The rows are grouped in 2 different ways at once. Each group adds its own fixed numbers to the row, and there is some noise. The rows also spread widely along 2 directions, which tell nothing about the answers.
In the rows, 128 means zero.
Some rows, each with its group in each grouping after it:
[165 141 114 145  68 139 125  78 127 137 166  86 127 137  71  66 148 127] => F (1)
[148 125 124 142  92 151 100  98 112 144 143 129 121 127 103 131 149 128] => F (2)
[136 140  99 185  62  64 111  71 183 123 151 131 107 156 106  96 142 206] => M (5)
[143 136 140  95 146 132  97 164  48 108 164 132 128 131 145 112 154  92] => Z (4)
[160 140 122 145 183 179  60 159  39 136 162 101 123 129 136 146 146 116] => M (2)
[159 126 156 100 108 137 119 144  91 133 122 105  90 150 138 140 151 154] => Z (3)
[136 150 125 159  70 108 101 118 133 124 135 107  83 161 120 114 105 184] => A (5)
[126 147 102 139  76  85 136  87 185 140 121  89  76 138 110 104 146 188] => W (3)
[148 150 100 140  98 130 100  89 135 123 132 112  77 158 117 109 102 174] => A (0)
[113 146  98 113 150 127  95 125 118 131 128 106  82 149 119 109 150 144] => W (0)
[ 94 138 120 121 123 132  92 131 125 138 192 139 117 129 121 114 135 121] => P (4)
[120 146 134 126 120 162  97 123 136 131 154 119 108 146 108 124 129 117] => P (1)
[155 136  87 136 133 130  91 115 126 125 146  97 118 154 114 109 126 178] => M (0)
[129 148 121 124 108 111 112 145 113 151 111 106  83 141 125 110 152 163] => W (5)
[132 151 108 126 114 141 127 102 123 151 122  87  88 123 111  99 169 137] => W (1)
[150 155 144 132 170 119  50 208  29 120 147 122 150 139 158 121 151 120] => M (5)
[130 148 126 119 125 106 103 150 105 138 129  95  93 139 142 112 165 125] => W (5)
[160 140 106 148 106 129 102  95 116 122 146  97 111 142  95  97 153 148] => M (1)
[136  99 131 138  96 140 116 104 109 107 139 117 103 155 124 143 156 135] => Z (2)

New rows, each followed by its group in each grouping:
[155 142 123 145 135 116  87 131 110 113 147  94 132 123 133 105 130 161] => M (3)
[157 156 128 120 114 150  79 117  71 104 168  99 138 130 100  82 152  87] => F (1)
[120 139 116 129 119 109 101 137 112 150 124 121 101 142 137  99 157 147] => W (5)
[106 106  58 132 100  76 100  62 151  71 163 165 129 172 108  94 156 148] => Z (0)
[151 136 154  96 128 145 113 168  65 143 155 114 110 139 132 134 137 129] => Z (4)
[122 121  94 169 136 122  69 105 119 106 179 125 118 143 121 114 145 156] => M (2)
[167 140 133 125  93 160 119 117 104 139 177  88 117 123  96  84 150 110] => F (1)
[161 159 138 111 125 177  95 140  57 125 160  72 129 122 108 103 147  87] => F (1)
[181 152 141 131 104 133 116 108 132 142 132  85 120 117 110  97 130 155] => F (3)
[111 125  88 137 103 126 121  98 185 133 152 120  77 155 106 119 111 169] => P (0)
[129 146 126 115 126 156  97 135  93 129 151 100 109 124 118  94 166 112] => W (1)
[148 146 121 157 101 128 102  81 127 124 155  88 116 143 111  94 134 159] => M (1)
[115 127  62 142 147  96  62  88 109  89 186 135 147 164 130  74 143 147] => M (0)
[170 154 147 103 118 176 131 161  77 201 144  93  98 103 107 117 121 135] => F (4)
[132 143 116 114 130 149 107 126  85 125 143  90  97 132 110 103 177 106] => W (1)
[129 154 124 144  81 101  99 115 119 131 137 113  99 169 124  99 121 168] => A (5)
[136 128 131 127 114 158 110 149  93 180 117  85  70 115 129 155 162 146] => W (2)
[131 131  70 170 137 106  51  94 113  95 186 143 149 146 121 109 169 126] => M (2)
[137 134 140 150 108 174  99 143  75 138 139  92  90 137 126 145 110 143] => A (2)
[155 129 135  82 122 162 122 170  61 130 136 107  95 164 143 135 140 128] => Z (0)
[149 155 151 146  95 166 126 129 103 169 132  99  72 134 112 123 102 160] => A (4)
[139 115 138 129 103 139 122 119  94 119 140 126 115 149 122 148 155 136] => Z (2)
[154 147  82 139 137 126  76 107 113 131 147 121 126 152 114  96 128 173] => M (0)
[147 123 115 121  61 123 138  70 161 103 138 122 102 158  90 100 162 134] => Z (1)
[168 143 125 159 130 121  95 121 128 132 137  91 108 137 114 102 113 197] => M (3)
[137 133 133 127 106 170 116 148 111 167 112  98  74 125 140 144 166 143] => W (2)
[142 136 132 129 129 164  76 130  53 131 169 107 141 108 124 128 143  99] => F (2)
[132 127 110 156 105 138  81 106 103 125 155 115  96 137 120 122 125 147] => A (2)
[151 139  79 190  83  75  88  54 184 110 156 122 110 148 106  71 137 195] => M (3)
[100 148 109 126 140 124  64 117  71 103 190 127 115 117 123  90 104 116] => A (4)
[ 91 127  83 128 111 112  88  86 164 105 181 158 114 163 119 119 121 156] => P (0)
[130 104 101 155  82  63 118  61 163 100 153 133 120 156 108  92 157 166] => Z (3)
[132 165 134 132 102 116  74 144  79 103 148 121 110 146 145 121 112 148] => A (5)
[116 158 113 124 140 158  69 140  65 117 154 115 104 155 124 120 108 140] => A (0)
[169 150 149 102 125 187 102 146  57 134 156  80 119 115 118  95 151  84] => F (1)
[151 139 136 122 115 166 128 159 106 199 109  91  73 121 131 152 149 162] => W (2)
[146 158 134 149 108 124  90 112 109 131 134  94  83 153 116 112 108 170] => A (3)
[154 160 128 120  92 187 111 144 121 155 120  86  46 160 115 135  98 171] => A (0)
[141 160 135 104 127 144 101 132  64 150 162 113 127 105 117  92 131 117] => F (4)
[148 148 128 151 116 122  94 136  96 125 146 110 125 135 132 104 139 172] => M (5)
[139 150 129 109 137 147  92 138  63 133 181 127 145 116 121  86 149  91] => F (4)
[116 151  90 157  63  85 109  39 160 126 183 140 142 119  79  65 145 141] => F (4)
[125 145 122 149 109 140  93 102 101 120 147  95 107 150 102  88 125 128] => A (1)
[116 131 118 146  62 143 127  69 178 127 153 119  99 147  86 115 124 154] => P (1)
[ 99 120  86 147 100 123  94  96 135 137 142 113 110 122 131 117 165 140] => W (2)
[ 82 130  85 147  99  42  69  82 142  82 164 154 137 136 139  87 185 124] => W (5)
[164 161 129 128  99 129 125 122  90 162 158 106 127 108 100  91 123 131] => F (4)
[156 161 131 129  90 170 148 124 126 220 105  82  54 121 104 127 146 179] => W (4)
[135 142 141 146 103 135 100 122 120 147 127  92  78 133 115 116 114 160] => A (3)
[144 157 119 123 158 147  89 152  56 145 161 111 118 125 128 103 129 132] => M (4)
[133 142 129 113 136 102  79 150  86 128 136  83  97 117 142  98 167 121] => W (3)
[175 161 155 119 113 159 128 132 107 169 126  68 123 133 109 107 119 155] => F (3)
[157 134 144 137 119 135  95 122 115 119 154  84 138 125 109  94 143 129] => F (3)
[127 138 119 137 128 159 103 151  84 144 144 116 105 124 144 134 159 117] => W (2)
[122 123  73 164  50  91  97   4 174  92 184 142 133 139  73  45 165 116] => F (1)
[191 135 188 118  94 164 161 156 135 170  87  65  69 149 121 158 138 177] => Z (3)
[162 143 142 111 109 149  92 112  80 125 174 100 137 126  99  98 166  86] => F (1)
[110 132 125 141 141 161  57 153  55 108 168 106 111 126 131 137 136 105] => A (2)
[108 118 136 129 121 165  88 136 125 133 164 121 116 139 139 158 131 143] => P (2)
[162 150 118 124  73 154 125  88 112 146 151  89 108 122  78  89 149 122] => F (1)
[111 165 141  90 165 180  60 181  42  97 172 103 134 125 140 127 156  37] => P (1)
[135 137 112  91 150 159 102 174  90 159 107  94  86 146 140 121 135 135] => W (0)
[134 164 105 138 119 133  97  99 112 130 145 116  87 175 121  96 114 156] => A (0)
[171 150 130 145 126 165  94 129  98 140 138  84 111 145 112 104 153 149] => M (1)
[125 131 139 144  98 120 105 111 174 132 140 106 109 151 124 129 135 164] => P (3)
[ 82 106  85 149 132 119  43 115 108  89 210 161 137 124 133 127 150  88] => P (2)
[126 123 124 153 114 147  84 117  96 120 160 113 103 140 122 118 122 123] => A (2)
[150 148 114 150 134 105  80 160  99 108 157 117 139 152 129  98 134 155] => M (5)
[110 144 153 105 155 151  67 206  59 108 153 131 129 142 151 142 142  95] => P (5)
[146 110 119 125  83 107 146  91 149 136 129 126  78 181  96 114 134 175] => Z (0)
[153 137  99 110  98 128 119  84 133 135 146 109 127 140 105  92 136 158] => F (0)
